The rows of a group lie close to one hidden flat surface of 9 dimensions, which may be shifted away from zero. Surfaces can cross.
Some rows, each with its group after it:
|   70 |  298 |  -76 |  -58 |  100 |  192 | -167 |  -56 | -137 | -249 |  -68 |   77 |  -10 |   12 | -250 | -193 | -285 |   47 | -172 |  -91 |
(3)
|   48 |  270 | -325 | -382 | -153 |  146 |  473 | -341 |   -4 | -250 |  -80 | -155 |  216 |  255 | -143 |  206 | -325 |   34 | -121 | -174 |
(1)
|   80 |    7 | -105 |   60 |   -5 |  241 |  -80 | -118 |  254 |  -66 | -127 |  267 |  -59 |  -87 |   35 | -172 |  217 |  266 |  339 | -193 |
(2)
|  137 |  191 |   75 |  376 | -103 |  226 | -180 | -150 |  116 |  -14 |  -48 |   77 | -176 | -311 |  -10 |  184 |   95 |   88 |  133 | -255 |
(0)
| -117 |  406 | -371 |  -62 |  -57 |  174 | -335 |   17 |  -45 | -111 |  -30 |  106 |  235 | -357 |   14 |   23 |   96 |  189 |  -25 | -159 |
(3)
|  186 |  330 | -159 |   86 |  140 |  181 | -332 |  159 |    1 |  168 |  213 |   35 | -181 | -633 |  -76 |  159 |  176 |   55 | -277 | -354 |
(2)
| -237 |  -27 |   28 | -440 |  266 |   82 | -236 |   58 |  213 |  308 | -401 |  243 |   19 |  282 |  102 | -319 |  192 | -125 |  159 |  168 |
(0)
| -150 |   51 | -216 | -528 | -123 | -241 |  375 |  413 | -210 |  109 |  172 | -325 |  234 |   45 |  219 |  214 |  113 | -254 | -247 | -240 |
(1)
| -226 | -156 |  353 |   74 |  -10 |  -38 | -225 |   50 |  240 | -205 |  -90 |   81 |  327 |  -41 |    8 |  -29 |  519 |  342 |  108 | -111 |
(2)
|  -68 | -174 |  328 |  110 |  -20 |   15 |  187 | -137 |  127 |  177 | -387 |   72 | -314 |   87 |   28 |   11 |   25 | -165 |  279 |  117 |
(3)
|   32 | -107 |   16 |  115 |  174 |   43 |  117 | -410 |  116 |  258 | -133 |   28 | -279 |   94 | -157 |   76 | -266 | -138 |  -44 |  457 |
(1)
| -363 |  -71 |   12 |  331 | -129 | -188 |   41 | -134 | -213 |  -34 | -132 |   -2 |  323 |   48 |  253 | -168 |  415 | -267 |  397 |  111 |
(2)
|  187 | -236 |   -8 |  320 |    0 |   15 |   24 | -393 |  132 | -242 |  293 |   14 |  213 |  326 | -119 |  -83 | -110 |  247 |   98 |  253 |
(2)
| -101 |  147 |  188 |   50 |  -48 |   -7 | -282 |  167 |  -73 |  -51 | -140 |   45 |  110 |  -64 |   82 |  -88 |  167 |   32 |   81 | -224 |
(2)
|   34 |  253 | -102 |  -24 |  312 |   59 |  -80 | -397 |  -27 |  114 |   61 |  -40 |  151 |   56 | -212 |   -5 |  -70 |  -64 | -282 |  -28 |
(1)
|  104 |  196 | -378 | -152 |   91 |   36 |  -33 |  136 | -112 |   60 |  346 |  -61 |  119 | -246 |   29 |    9 |  122 |   25 | -190 | -299 |
(0)
| -317 | -333 |  118 |  -27 | -170 | -159 |  605 | -125 |   81 |    6 | -273 | -122 |  -15 |   74 |   53 |  308 |  142 | -206 |  134 |  428 |
(3)
| -213 |   32 |  539 | -155 | -151 |   -2 |  -29 |  -59 |   78 | -208 | -504 |  -63 |  166 |  367 |  -72 |  136 |  -93 |   85 |   28 |  -61 |
(0)
| -229 |   59 |  150 |  -90 | -148 | -147 |    8 |  299 |  -83 |  185 |  -46 | -251 |   33 | -213 |  150 |  459 |  175 | -331 | -257 |   59 |
(2)
| -263 |  239 |  -22 | -181 |  -17 |   94 |   96 |  -30 | -125 | -258 | -164 |  -97 |  181 |  -61 | -200 |  143 |  -48 | -143 | -264 |  176 |
(3)
|  -87 | -242 |  146 | -171 | -166 | -245 |   63 |  440 |   42 |  479 | -137 |  -74 | -370 | -154 |  336 |  277 |   17 | -211 |   64 |  116 |
(3)
| -260 |   17 |  337 | -237 |  106 | -172 |  113 |  -96 |    2 | -173 | -173 | -199 |  439 |  288 | -149 |   70 |   97 |   68 | -276 | -103 |
(0)
|  -70 |  -59 | -120 | -208 |  -17 |  -54 |  116 |  248 |  -51 |  138 |  -75 |   40 | -123 |  -51 |  169 |  -87 |   23 |  -98 |  110 |  -16 |
(1)
|  222 |  228 |  168 |  -24 |  -70 |   52 | -163 | -149 |  -56 |  168 | -182 |  -58 | -170 |  348 |   -2 |  100 | -542 | -115 |  -64 | -144 |
(3)
| -210 |   30 | -245 | -372 |  -87 |  -24 |  167 |  290 | -100 |   34 | -243 |   86 |  -21 |  -58 |  149 | -118 |   -3 |  -46 |  152 |    9 |
(3)
|   67 | -232 |  333 |  323 |   69 | -171 |   -8 | -249 |  160 |  403 |  -54 |  -52 | -132 |  112 |  145 |  125 |  158 |  -51 |  155 |  -22 |
(3)
|  -30 |  158 | -149 |  -93 | -210 |  -58 |   91 |  -17 |   58 |  438 |  -46 | -159 |   81 |  -39 |  378 |  436 |  219 | -216 |   89 | -288 |
(1)
|    2 | -218 |  422 |  123 |   53 | -198 | -410 |  415 |  -15 |  296 |   56 |   -8 | -272 | -118 |  130 |   26 |   18 |  -97 | -113 |  140 |
(1)
| -317 |   69 |   13 |   37 |   56 |  -34 |  214 | -201 |   49 |  -18 |  -22 | -161 |  317 | -275 |  -82 |  360 |  441 |  -98 | -202 |   82 |
(3)
|  -21 |  139 |   47 |   27 |  216 |   -3 |  -91 |  -89 |  117 |  332 |   46 |  -63 |   -3 | -274 |   -6 |  196 |  333 |  -75 | -215 | -234 |
(1)
|   24 |  314 | -156 |  166 |  436 |  276 | -158 | -286 |   33 |  217 |  -26 |  175 | -140 | -366 | -177 | -167 |  299 | -231 |  -86 | -104 |
(0)
|  235 |  143 |  -76 |   62 |  -73 |   62 | -337 | -276 |   43 |  273 |   47 |  -26 |  -42 |  378 |   54 |  209 | -496 |  -69 |  -58 |  158 |
(0)
| -129 | -211 | -275 | -112 |   18 |  -88 |  244 |   56 | -104 |  203 | -146 |  145 | -210 |   97 |  166 | -295 |  -99 | -235 |  332 |  339 |
(1)
|  -16 | -223 |  -25 |  287 | -280 |  -78 |  572 | -253 | -100 | -217 |  -23 | -134 | -212 |  -17 |  -93 |  201 | -348 |  -86 |  148 |  439 |
(0)
|   -4 | -203 |  -14 |  480 |   66 |  -41 |  101 | -152 | -134 |  -68 |  117 |   80 | -181 | -101 |  -67 | -226 |   53 | -195 |  182 |  365 |
(2)
|   31 | -274 | -198 |  267 | -122 | -101 |  429 | -269 |  -69 | -208 |  164 |  -79 |  -61 |   48 |  -97 |   48 | -253 |   -2 |  113 |  460 |
(0)
|  -49 |  180 |    6 |   60 |  369 |  178 |   -9 | -494 |    1 |   16 | -160 |   64 |   11 |  241 | -325 | -180 | -186 | -228 | -171 |  311 |
(0)
|  130 |  180 |   -3 |  236 |  132 | -141 | -121 | -434 |  -39 | -115 |  418 | -285 |  507 |   20 | -159 |  176 |   73 |  288 | -369 | -342 |
(0)
|  -32 |   61 |   40 |  463 |  -73 | -319 | -101 |  -89 | -437 |  188 |  202 | -205 |  119 |  150 |  192 |  -36 |  -64 | -485 |   47 |   24 |
(2)
| -185 |  126 |  172 |  126 |   24 |   47 | -245 | -259 |   37 |  -13 | -288 |   59 |  137 |  105 |  -48 |   42 |    8 |  -40 |   55 |  144 |
(3)
|    5 |   79 |  307 |  -98 | -280 |  -52 | -252 |  112 |   66 |  130 | -229 |  -95 |   92 |  325 |  247 |  273 | -108 |    4 |   68 | -219 |
(2)
| -270 |  127 |   75 |  110 |  -90 | -143 |  -95 |  165 | -357 | -201 |   95 | -208 |  201 | -195 |  -93 |  186 |  -17 | -223 | -337 |  246 |
(2)
| -147 |  131 |  -70 |  -85 |  -34 |  204 |   -7 |  -47 |  115 |   -1 | -444 |  279 |  -74 |  -73 |  136 | -199 |  231 |   15 |  433 | -190 |
(1)
|  173 | -284 |  164 | -137 | -157 | -182 |  135 |  345 | -111 | -218 |  268 | -220 |  -98 |  125 |  -96 |  164 | -412 |  141 | -319 |  150 |
(1)

New rows, each followed by its group:
|  -88 | -181 |  239 |   40 |  -71 |  -13 |  159 |  -39 |  155 | -233 |  -39 |  -66 |  120 |  -24 | -105 |  141 |  244 |  188 |  -43 |   -5 |
(1)
|  177 |  237 |   41 |  180 | -126 |  -47 | -388 |  -63 |  -34 |  204 |  193 | -166 |  115 |   -4 |  138 |  312 |  -99 |  -15 | -156 | -310 |
(2)
|  136 |  249 | -666 |   -4 |   80 |  215 |  205 | -148 |   -2 |  183 |  335 |   34 | -105 | -522 |   15 |  180 |  187 | -106 |  -48 | -123 |
(2)
|  -53 |   30 |  188 |  -50 |  184 | -134 | -260 | -313 |  176 |  540 | -167 |  -75 |   73 |  337 |   93 |  190 | -114 |  -94 |  -96 |  123 |
(0)
| -121 |  148 |  -13 |  102 |   70 |   81 | -110 | -529 |  -19 | -158 | -263 |  117 |  336 |  391 | -109 | -254 |  -69 |   99 |  198 |   73 |
(3)
| -292 | -110 |  -45 | -124 |    8 | -155 |  220 |  -18 |  -62 |  -45 |  -49 |  -78 |  245 |   46 |   27 |   69 |  156 |  -75 |  -64 |  230 |
(3)
|  296 | -157 |  116 |  -91 |   14 | -169 |   84 |  116 |   69 |  265 |  363 | -210 |  -72 |  243 |  108 |  274 | -137 |  -75 | -265 | -162 |
(2)
|  -83 |  -97 |   46 |  160 | -278 |   20 |  380 | -413 |  271 |   14 | -116 | -130 |  169 |   54 |  129 |  537 |  272 |   57 |  230 |  -14 |
(1)
| -127 | -411 |  -58 | -268 | -174 | -158 |  -62 |  329 |  195 |  187 |   -8 |   94 |   36 |  260 |  351 |  -16 |   60 |  101 |  291 |  377 |
(0)
|  266 |  169 | -135 |  179 | -309 |   45 | -243 |   35 |   18 |   26 |  169 |  -30 |   -3 | -196 |  188 |  273 |  -62 |  268 |  131 | -396 |
(0)
|  -25 | -144 |   92 |   92 |   -6 | -278 |  271 |  195 | -389 |  188 |   75 | -160 | -186 |  178 |  139 | -141 | -176 | -565 |    7 |  182 |
(2)
|    4 |  210 |  463 |  380 | -161 |  174 |   44 | -224 |   -9 | -348 | -241 | -103 |  -65 | -189 | -255 |  322 |   50 |   -8 |  -89 | -202 |
(0)
|  191 |    9 | -116 |   42 |   45 |  -72 |  306 | -290 |  -75 |  -74 |  227 | -186 |   94 |  165 | -137 |   81 | -234 |   35 | -169 |  -94 |
(3)
|  -81 | -236 |  -21 | -210 | -141 |   86 |   79 |  394 |   43 | -160 |  -32 |  126 | -101 |   56 |   96 |  -80 |  106 |  -88 |  116 |  332 |
(0)
|  -21 |  165 | -328 | -147 |  274 |  -24 |  166 | -125 | -132 |  -62 |  220 |  -81 |  233 |  -82 | -161 | -157 |   79 |  -46 | -249 |  -97 |
(0)
|   69 |  309 |  173 |  -43 |   77 |  412 | -365 | -108 |   60 | -274 | -209 |  140 |    3 |  295 | -261 | -126 | -204 | -106 | -103 |   92 |
(0)
| -276 |   28 |  -46 | -418 |  147 | -136 |   86 |   82 |   87 |  418 | -430 |   73 |  -30 |   -4 |  197 | -103 |  202 |  -75 |  127 | -162 |
(0)
|  258 |   37 |  -45 | -400 |  -65 |  150 |  121 |  244 |    6 |   60 | -121 |   60 | -382 |  246 |   20 |  -60 | -444 |  -59 |    3 | -173 |
(2)
| -181 | -155 | -247 | -313 |  102 |  -78 |  166 |  161 |  -20 | -204 |  125 |   23 |  294 |  124 |    1 | -282 |  180 |  108 |   39 |  129 |
(0)
|  230 |  236 |  100 |  185 |   58 |   22 | -373 |  125 | -169 |   66 |  168 |  -23 | -166 | -183 |  -72 |    8 | -186 |  -17 | -222 | -230 |
(2)
|  228 | -187 |  165 | -592 |  144 |  -84 |  181 |  505 |  149 |   83 |  171 | -105 | -108 |  146 |   -1 |  -52 |   23 |  130 | -321 | -380 |
(2)
| -141 |  -15 | -150 | -339 | -205 |  -84 |  732 |  193 | -289 | -328 | -108 | -217 |  -79 |  -31 | -120 |  116 | -306 | -259 | -136 |  125 |
(0)
|   90 | -201 |  354 |  241 |    0 | -199 | -218 |   -6 |   74 |  370 |    8 |  -81 | -183 |  102 |  133 |  198 |  -60 |  -90 |  -27 |  133 |
(3)
|   96 | -188 |  167 |   34 |   92 |   44 |  -87 |  380 |  -10 |   -7 |  -72 |  196 | -490 | -228 |  -80 | -300 | -106 |   21 |   90 |  101 |
(3)
|  111 |  -59 |  -19 |   90 |  -73 | -273 |  139 |  -69 | -216 |  165 |  267 | -242 |  214 |  394 |  216 |   18 |  -86 | -277 |  -19 |  -85 |
(2)
|   82 | -372 |   42 |  288 | -233 | -269 |  -18 |  117 |   -8 |  -61 |  370 |  -67 |  167 |  133 |  217 |   48 |   85 |  153 |  154 |  121 |
(1)
| -219 |   57 |   80 | -244 |  169 | -164 |  -43 |  173 |  -20 |  377 | -258 |    9 |   48 |   33 |  222 | -154 |  274 | -210 |   75 | -222 |
(3)
|   99 |  -26 | -306 |  182 |  -33 |   51 |  181 | -387 |  122 |  -36 |  167 |   -2 |  171 |   27 |   49 |   54 |  119 |  167 |  206 |  -76 |
(1)
|  -17 |   31 |  274 |  303 |  125 |   68 |  -76 | -130 |   94 |  -54 |   90 |  -53 |   58 | -229 | -168 |  167 |  383 |  -48 | -164 |  -37 |
(0)
|  156 | -253 |  522 |  190 |  -13 |   37 | -286 |  113 |  253 |  181 | -225 |  210 | -302 |   98 |  127 | -182 |  121 |  178 |  333 | -204 |
(2)
| -124 | -306 |  319 |  276 |   -3 | -159 | -191 |  -13 |   53 |   62 | -104 |   88 |  -42 |  212 |   65 | -105 |   12 |  -48 |  196 |  407 |
(1)
|   27 |   83 |    0 |  413 |    3 |    9 |  261 | -362 |  -78 | -123 |   80 | -120 |  -48 | -320 | -179 |  199 |   62 |   19 |  -59 |  -99 |
(0)
|  263 |  100 |   94 |  197 |  -77 |  112 | -191 |   58 |  -27 |  247 |   53 |  -13 | -512 | -190 |  -30 |  303 | -351 | -184 | -158 |  111 |
(2)
|   21 |   78 |  223 | -136 |  327 |  176 |    4 |   13 |  107 | -308 | -101 |   82 | -162 | -258 | -505 | -140 |  -58 |  261 | -378 |  -50 |
(1)
|   94 |   65 |  -49 | -419 | -156 |   19 |  150 |  189 |  -82 |  -83 | -111 |  -79 |    7 |  385 |   67 |  -11 | -361 |  -72 |  -23 | -117 |
(2)
|   20 |    4 |  237 |   87 | -194 |  122 | -152 | -255 |  137 |   65 | -404 |   64 | -198 |  381 |   42 |  138 | -435 |  -60 |  206 |  277 |
(0)
|   90 | -203 |  431 |  548 |   62 | -214 | -264 |    0 | -239 | -107 |  234 |  -95 |  -68 |  108 | -176 | -142 | -239 | -109 | -172 |  315 |
(2)
|  -31 |  208 |  135 | -262 |   24 |  176 |  291 |  118 |  -47 |  105 | -503 |   50 | -458 | -137 |  -77 |   37 |  -76 | -325 |   38 | -251 |
(3)
|  -61 | -108 |  316 |  420 |   31 |   36 |   72 | -363 |   86 |  108 | -120 |  -68 | -164 |  -53 | -153 |  256 |   42 | -192 |  -10 |  318 |
(0)
|  -86 |  -77 |  143 |  317 |  190 |  110 | -125 | -327 |  191 |  -25 | -134 |  151 |   20 |  -57 | -118 | -128 |  304 |   80 |  177 |  149 |
(0)
|   13 | -102 | -171 |  292 |  -24 |  -85 |  151 | -132 |   54 |  182 |  147 |   -7 |  -87 | -394 |   95 |  122 |  254 |   93 |  156 |  -65 |
(0)
|  -12 | -105 |  151 |  -30 | -320 |  176 |   93 |  265 |   36 | -236 | -201 |   57 | -304 |   34 |   22 |  152 | -146 | -210 |  122 |  303 |
(0)
|  -92 |   84 |   58 | -103 |  112 |  259 |   85 | -174 |  -52 | -406 | -257 |  124 |   17 |  285 | -330 | -250 | -194 | -147 |  -32 |  325 |
(0)
|  -22 |  127 | -117 |  137 |  323 |  178 |  -52 | -171 |  103 |  376 |  -76 |  161 | -288 | -364 |  -41 |  -54 |  276 | -300 |    8 |   48 |
(0)
|  -50 |  -27 | -106 |  103 | -161 |   -7 |  201 |  -76 | -220 |  -76 | -166 |   26 | -100 |  240 |   56 | -139 | -298 | -309 |  266 |  298 |
(2)
|  124 |  -35 |  104 |  374 |   89 | -186 | -143 |  -10 |  -97 |  300 |  357 | -134 |  -29 | -206 |  121 |  131 |  207 | -172 | -140 |  -79 |
(2)
|  268 | -110 | -361 |  196 |  102 | -142 |  -38 | -190 | -133 |   90 |  435 |    6 |   65 |  137 |   19 | -192 | -299 |   78 |  -14 |  164 |
(1)
| -198 |  -54 |  121 | -345 | -124 |  -23 |  245 |  380 |   25 | -208 | -234 |  -32 |   40 |  -81 |   53 |   38 |  236 |   50 |   14 | -172 |
(1)
|  113 |  -75 |   99 |  -22 |  160 | -139 |   49 | -114 |  -15 |  267 |  -89 |   14 |  -78 |  249 |  103 | -247 |  -44 |  -52 |  146 | -243 |
(3)
| -219 | -126 |  -69 | -225 |   23 | -185 |  164 |  193 |   -6 |  241 | -134 |  -11 |   21 |  -46 |  219 |  -46 |  253 | -105 |  132 |    4 |
(3)
|  130 |  257 | -110 |   94 |  -27 |  492 |  -37 |   30 |  -39 |  -58 | -199 |  235 | -568 | -244 | -143 |  -41 | -170 | -434 |  113 |  212 |
(0)
|  -77 | -219 | -257 | -351 |   19 |  121 |  622 |  292 |  -11 |   47 | -191 |  128 | -461 | -181 |   -2 | -205 |   40 | -322 |  200 |  232 |
(2)
